The groups are shells around one centre, one inside the other: the same stretched ball of 8 dimensions in 7 sizes.
(in the rows, 128 means zero)
Some rows, each with its group after it:
[143 113 131  68 136 121 160 150 143 153  77 169 157 155 109  81 113 179
 150]  (6)
[ 92 157  97 114 161 159 130 130  78 130 105 187 162 120  97  75 109 151
 177]  (5)
[136 125 113  78 146 130 148 136 123 138  70 155 135 164 123  86  99 131
 170]  (5)
[122 121 105  93 163 137 154 155 156 122  79 168 132 163 115  82 100 143
 163]  (0)
[138 134 125  82 182 138 143 151 140 137  79 166 122 146 139  85 128 163
 152]  (0)
[139 116 122  81 152 122 155 155 128 136  84 140 119 152 129 101 110 155
 165]  (1)
[132 162 115  88 145 145 130 124 102 140  82 204 181 129  90  61 114 150
 169]  (4)
[131  94 115  74 151 114 157 147 160 138  65 133 100 163 130 108  74 134
 185]  (6)
[ 82 116  94 109 135 131 156 153 135 127  95 166 159 166  91  73  76 137
 179]  (6)
[103 137 103 104 147 146 146 143 114 132  99 187 168 133  88  74 104 165
 168]  (3)
[125 106 120  79 130 106 154 148 157 143  77 155 136 146  96  94  73 149
 190]  (4)
[111 138 119  88 143 116 133 137 114 144  82 157 142 151 117  76  90 125
 190]  (1)
[115 131 112  93 168 137 145 149 149 132  82 178 140 151 114  74 103 152
 165]  (0)
[128 112 102  93 148 124 159 158 163 115  77 152 122 165 107  93  82 126
 180]  (0)
[ 87 127 112 101 156 125 140 148 131 141  93 164 142 147 112  75  89 147
 182]  (2)
[107 117  97 100 160 159 159 145 116 131  96 175 148 140 104  91 109 179
 153]  (2)
[172 130 122  70 169 140 149 142 146 130  66 171 121 137 121  99 120 160
 157]  (6)
[106 146 105 110 175 160 143 150  94 127 109 177 148 126 114  83 133 177
 152]  (2)
[ 97 106 122  78 120 104 148 135 130 163  78 152 153 163 109  78  70 143
 188]  (4)
[ 74 137  99 110 161 155 140 136  88 142 104 178 162 142 113  70 108 163
 163]  (0)
[113 135 115  92 156 122 136 143 136 135  81 163 134 148 115  79  89 130
 187]  (1)
[108 149 101 103 152 158 140 132  80 134  98 184 169 137 104  73 119 157
 159]  (0)
[128 142 116  91 121 112 138 143 136 131  83 179 167 138  75  72  80 128
 196]  (4)
[144 119 121  73 108 103 150 137 141 142  70 161 155 149  83  87  72 131
 195]  (2)
[ 73 138  95 112 126 131 134 129  90 138  99 172 171 141  84  70  70 126
 201]  (4)
[141 120 114  83 168 129 147 146 125 128  77 134  95 148 141 110 103 134
 176]  (1)
[ 88 129  93 105 154 143 140 132  97 132  89 155 137 156 120  83  85 122
 184]  (0)
[145 103 119  73 158 115 158 154 164 131  64 134  98 174 139 102  91 129
 173]  (2)
[107 126 108  95 128 120 147 143 115 136  90 156 153 153  98  82  83 133
 187]  (3)
[160 117 122  68 140 129 156 138 134 142  71 165 140 138 105 100 105 167
 164]  (3)
[106 116 113  77 129 129 144 119 104 162  77 168 160 147 106  81  83 154
 179]  (1)
[ 90 153  92 122 175 167 137 144  90 119 111 185 152 122 101  79 117 161
 166]  (0)
[169 131 118  80 178 137 153 159 160 114  70 161 108 154 131  97 124 145
 153]  (6)
[ 86 160 101 112 145 153 127 124  63 141 108 190 180 115  87  69 106 156
 181]  (6)
[ 90 143 105 101 156 156 136 126  84 149  98 191 172 127 102  70 110 172
 165]  (5)
[ 96 103  92  92 125 132 156 130 119 138  79 155 148 164  98  89  63 130
 188]  (2)
[ 87 129 111 103 145 125 145 152 130 140  98 173 162 150  99  67  93 154
 175]  (2)
[114 150 102 102 159 167 141 132  91 134 100 204 177 115  89  75 125 184
 153]  (4)
[127 135  99 107 175 146 148 159 139 105  91 163 117 140 111  96 106 139
 173]  (4)
[172 123 125  61 121 118 156 138 153 139  59 178 161 156  91  81  97 146
 167]  (6)
[ 87 144  95 110 154 156 139 132  81 135 101 177 164 142 106  72 106 149
 168]  (5)
[147 152 127  78 158 143 135 131 105 146  81 187 156 124 112  79 130 170
 158]  (1)
[108 135 115  91 149 129 142 143 137 141  82 181 161 157 106  63  98 145
 169]  (3)
[124 117 103  85 139 133 152 134 117 134  75 152 136 163 115  91  87 130
 176]  (3)
[ 94 127 105  95 145 129 142 137 128 140  81 169 153 164 109  68  83 129
 181]  (1)
[ 85 117 103  96 157 146 143 126  70 153  97 141 127 138 135 101  97 157
 176]  (6)
[124 120 111  97 159 124 156 168 156 119  88 151 122 162 118  88 101 141
 168]  (0)
[129  95 118  75 130 113 167 154 155 143  75 147 138 172 112  91  87 154
 166]  (1)
[ 89 160  98 116 156 144 130 142 103 122  98 182 164 151 102  57 102 122
 178]  (4)
[156  98 116  74 158 120 162 154 150 126  70 123  85 156 136 124  93 140
 176]  (2)
[106 123 112  96 141 120 149 154 151 133  87 171 152 154  95  74  85 145
 179]  (3)
[142 115 125  74 161 130 159 156 162 140  73 169 137 164 125  81 118 170
 145]  (4)
[123 132 116  95 138 106 144 158 139 123  85 143 130 164 111  83  86 110
 192]  (6)
[116 112 105 100 174 139 159 165 148 120  93 151 111 149 123 101 106 161
 162]  (4)
[115  98 121  76 123 105 157 145 131 154  80 137 136 159 114  96  78 150
 183]  (2)
[103 141  98 102 142 141 137 129 105 130  88 179 160 139  91  75  85 130
 188]  (5)
[119 128 110  93 181 155 149 146 121 134  91 172 130 134 125  91 124 179
 150]  (3)
[163 106 136  59 157 111 158 154 168 145  62 145 110 161 137  99 109 159
 159]  (0)
[134 148 121  86 148 122 132 137 122 135  78 169 143 143 110  77 100 127
 185]  (5)
[135 134 103  96 161 151 149 144 108 121  92 166 133 129 108 100 115 158
 165]  (3)
[126 141 115  98 165 141 144 153 111 128  99 167 138 130 114  89 125 166
 161]  (5)
[123 161 110 100 168 150 128 133  84 129  95 175 142 122 116  83 122 146
 173]  (5)
[164 100 131  56 124 108 163 142 137 151  65 138 129 161 121 105  97 154
 168]  (4)
[147 117 118  67 112 116 151 126 119 148  66 158 154 154  98  90  82 136
 183]  (2)
[129 108 102  88 170 149 158 144 126 128  81 150 109 144 127 111 103 161
 163]  (1)
[121 112 121  74 133 131 154 133 117 160  83 173 163 139 102  86 101 183
 162]  (0)
[133 127 125  77 165 127 140 138 125 147  77 155 120 138 132  94 108 155
 172]  (1)
[148 127 130  66 148 128 148 137 128 153  70 170 147 151 123  81 117 165
 155]  (5)
[158 113 129  67 131 106 158 154 158 138  68 151 135 163 110  91  97 144
 170]  (3)
[139 130 109  86 153 139 145 134 103 131  82 152 123 135 118 104 103 143
 177]  (3)
[126 112 122  79 134 101 148 148 146 140  74 137 122 161 117  93  75 124
 194]  (5)
[119 134 106 103 164 138 149 158 118 119  97 154 127 146 118  92 112 146
 167]  (5)
[111 137 112  89 139 135 140 130  94 147  87 169 162 148 110  74 104 146
 171]  (3)
[138 151 109 106 187 146 139 159 118 108  97 157 108 126 126 100 128 145
 168]  (6)
[141 124 115  76 127 127 147 127 101 144  79 157 145 133 101 100  92 149
 183]  (2)
[115 113 102  92 185 166 156 138  85 139  94 144 107 135 149 115 127 183
 146]  (6)
[126 105 121  69 117 103 150 131 136 155  67 147 140 156 105  92  66 133
 196]  (1)

New rows. What belongs after each?
[115 136 112  99 160 126 142 155 147 124  87 169 137 149 108  76  96 136
 179]  (3)
[106 134  97 102 182 165 141 132  75 131  96 152 117 135 141 101 120 154
 161]  (0)
[128 119 114  76 144 130 150 135 136 144  69 166 144 162 115  80  93 142
 169]  (3)
[115 147 121  98 147 119 138 156 138 132  93 180 161 143  96  64 104 146
 176]  (0)
[135 103 123  72 127 111 162 151 161 146  73 162 150 162 100  85  87 159
 169]  (3)
[102 131 104  98 136 140 147 138 119 138  91 189 177 141  83  70  93 160
 171]  (3)
[131 104 119  76 105 100 162 151 152 141  74 151 156 170  90  84  72 135
 184]  (4)
[122 139 110  91 181 155 139 135 104 136  85 167 126 140 136  88 123 157
 157]  (5)
[118 155 108  95 156 156 137 131 106 137  87 204 179 139  98  59 121 160
 155]  (2)
[108 100 100  91 133 126 160 145 139 134  82 153 138 156  97  96  71 144
 184]  (5)
[137 105 128  63 106 101 157 138 145 158  66 159 162 166  97  80  78 146
 179]  (0)
[ 87 134 106 102 162 146 137 133  82 146 100 162 143 133 122  85 106 160
 173]  (5)
[136 142 117  84 150 140 145 140 134 136  79 193 167 145  99  67 114 159
 157]  (3)
[137 120 114  71 111 124 153 128 137 148  66 186 181 157  80  71  82 147
 173]  (6)
[146 130 125  78 166 133 149 148 123 138  81 154 124 148 136  93 127 161
 154]  (3)
[141 108 120  79 158 113 154 156 156 130  73 134  98 156 131 107  91 136
 181]  (1)
[117 126 114  96 150 119 145 155 137 129  90 155 131 142 106  90  92 142
 185]  (5)
[142 125 118  77 135 136 153 135 118 145  82 180 162 129  92  90 108 178
 162]  (0)
[139 133 119  82 156 145 148 139 112 142  87 179 150 124 106  91 122 183
 155]  (3)
[139 142 121  91 168 125 138 155 155 123  81 172 126 135 110  84 105 142
 179]  (6)
[142 114 120  67 159 144 149 122  98 157  74 155 123 128 132 110 113 179
 161]  (6)
[117 128 109  94 164 141 146 144  90 135  94 141 120 147 138  98 117 150
 164]  (2)
[109 142 111  93 137 127 134 132 124 139  82 185 166 141  89  66  84 134
 189]  (5)
[126 109 119  77 175 144 154 141 123 150  81 154 117 142 140 102 118 183
 150]  (0)
[136 131 111  80 155 147 146 129 107 140  75 169 143 148 121  87 113 152
 159]  (5)
[104 124 103  95 171 159 149 136 110 141  90 178 144 138 118  86 113 177
 154]  (1)
[ 96  99 108  82 124 129 156 127 110 161  85 161 158 144  98  91  75 169
 179]  (4)
[ 91 121 109  93 164 149 143 130  93 154  94 164 140 134 125  89 106 175
 165]  (0)
[114 166 107 104 160 160 134 137 102 130  95 211 187 135  93  53 128 160
 152]  (6)
[108 135 116  88 152 135 140 137 113 148  85 173 156 153 119  69 108 152
 164]  (3)
[123 103 127  72 124  95 154 149 160 151  70 146 137 166 109  85  72 137
 188]  (1)
[123 167 111 104 171 161 132 138  88 129 102 197 164 114 102  73 137 171
 156]  (1)
[147 128 119  80 137 108 145 149 149 125  69 149 126 160 110  89  84 111
 191]  (1)
[141 138 112  95 186 156 147 152 110 122  95 161 114 123 129 105 136 173
 152]  (1)
[145  77 127  56 140 112 171 147 166 157  62 140 116 165 128 108  88 173
 161]  (6)
[ 89 126  99 100 153 143 142 131  88 141  92 153 137 150 124  87  93 139
 178]  (3)
[133 131 127  74 143 111 135 133 117 149  71 145 126 152 130  87  92 124
 189]  (6)
[149 130 134  72 161 124 144 146 127 147  79 157 126 137 131  94 122 167
 162]  (1)
[ 69 140 104 105 148 141 131 126  82 151  97 173 166 146 112  64  93 143
 180]  (4)
[142 143 120  88 173 149 146 150 116 132  91 175 139 133 122  87 139 176
 146]  (3)
[103 135 115  89 146 138 137 127  99 154  90 179 162 130 104  77 102 166
 173]  (3)
[ 75 133  93 117 132 131 142 145 103 126 104 162 160 150  89  75  76 125
 194]  (6)
[132  91 121  70 153 124 169 155 160 147  73 149 124 166 129  97 102 175
 151]  (4)
[160 105 113  72 146 120 159 145 138 126  67 127  98 158 128 119  89 128
 180]  (2)
[100 131 115  92 180 155 139 132  89 154  96 169 135 123 134  90 125 187
 156]  (6)
[111 125 107  89 153 147 147 133 123 143  83 185 157 140 102  78 100 167
 164]  (5)
[113 143 121  94 148 114 135 151 141 134  85 170 148 150 106  67  94 130
 185]  (1)
[100 116  95 100 167 147 151 141 109 129  87 144 116 160 135  96  96 137
 170]  (0)
[126 151 117  94 163 130 132 143 120 129  85 167 134 140 118  79 108 131
 180]  (3)
[142 107 126  61 116 108 156 134 147 156  61 163 157 166 103  81  83 146
 174]  (5)
[122 119 121  73 141 130 146 129 123 159  74 173 154 145 111  81  98 166
 167]  (3)
[128 160 107  98 160 148 130 132  98 125  87 181 150 131 106  77 113 134
 176]  (1)
[135  91 116  67 156 132 162 137 139 150  66 144 111 157 136 109  95 165
 162]  (2)
[116 136 101  98 176 159 138 128  76 133  93 152 115 123 133 108 114 154
 172]  (2)
[122 136  99  99 177 161 144 136  93 125  91 161 122 132 127 101 117 154
 163]  (3)
[106 116 118  81 144 130 150 137 115 157  84 162 151 154 120  80 102 166
 163]  (5)
[125 171 110 108 201 166 128 148 108 118  97 192 138 124 126  72 146 160
 150]  (6)
[124 138 109 100 164 140 145 153 139 121  91 178 141 134 100  84 107 155
 170]  (3)
[161 118 120  69 116 108 152 138 138 135  66 152 139 149  95  98  80 128
 191]  (4)
[114 139 116  87 145 133 141 136 123 146  81 185 169 153 105  62 104 150
 165]  (3)
[114 123 113  90 150 137 152 146 113 142  93 164 149 147 114  85 111 168
 159]  (3)
[124 134 122  73 129 130 141 123 105 161  75 183 178 149 104  66 104 157
 165]  (4)
[137 112 120  78 126 114 159 152 158 138  77 167 153 154  90  85  88 155
 173]  (3)
[142 135 136  76 147 112 140 149 147 146  79 173 146 134 106  79 108 162
 174]  (4)
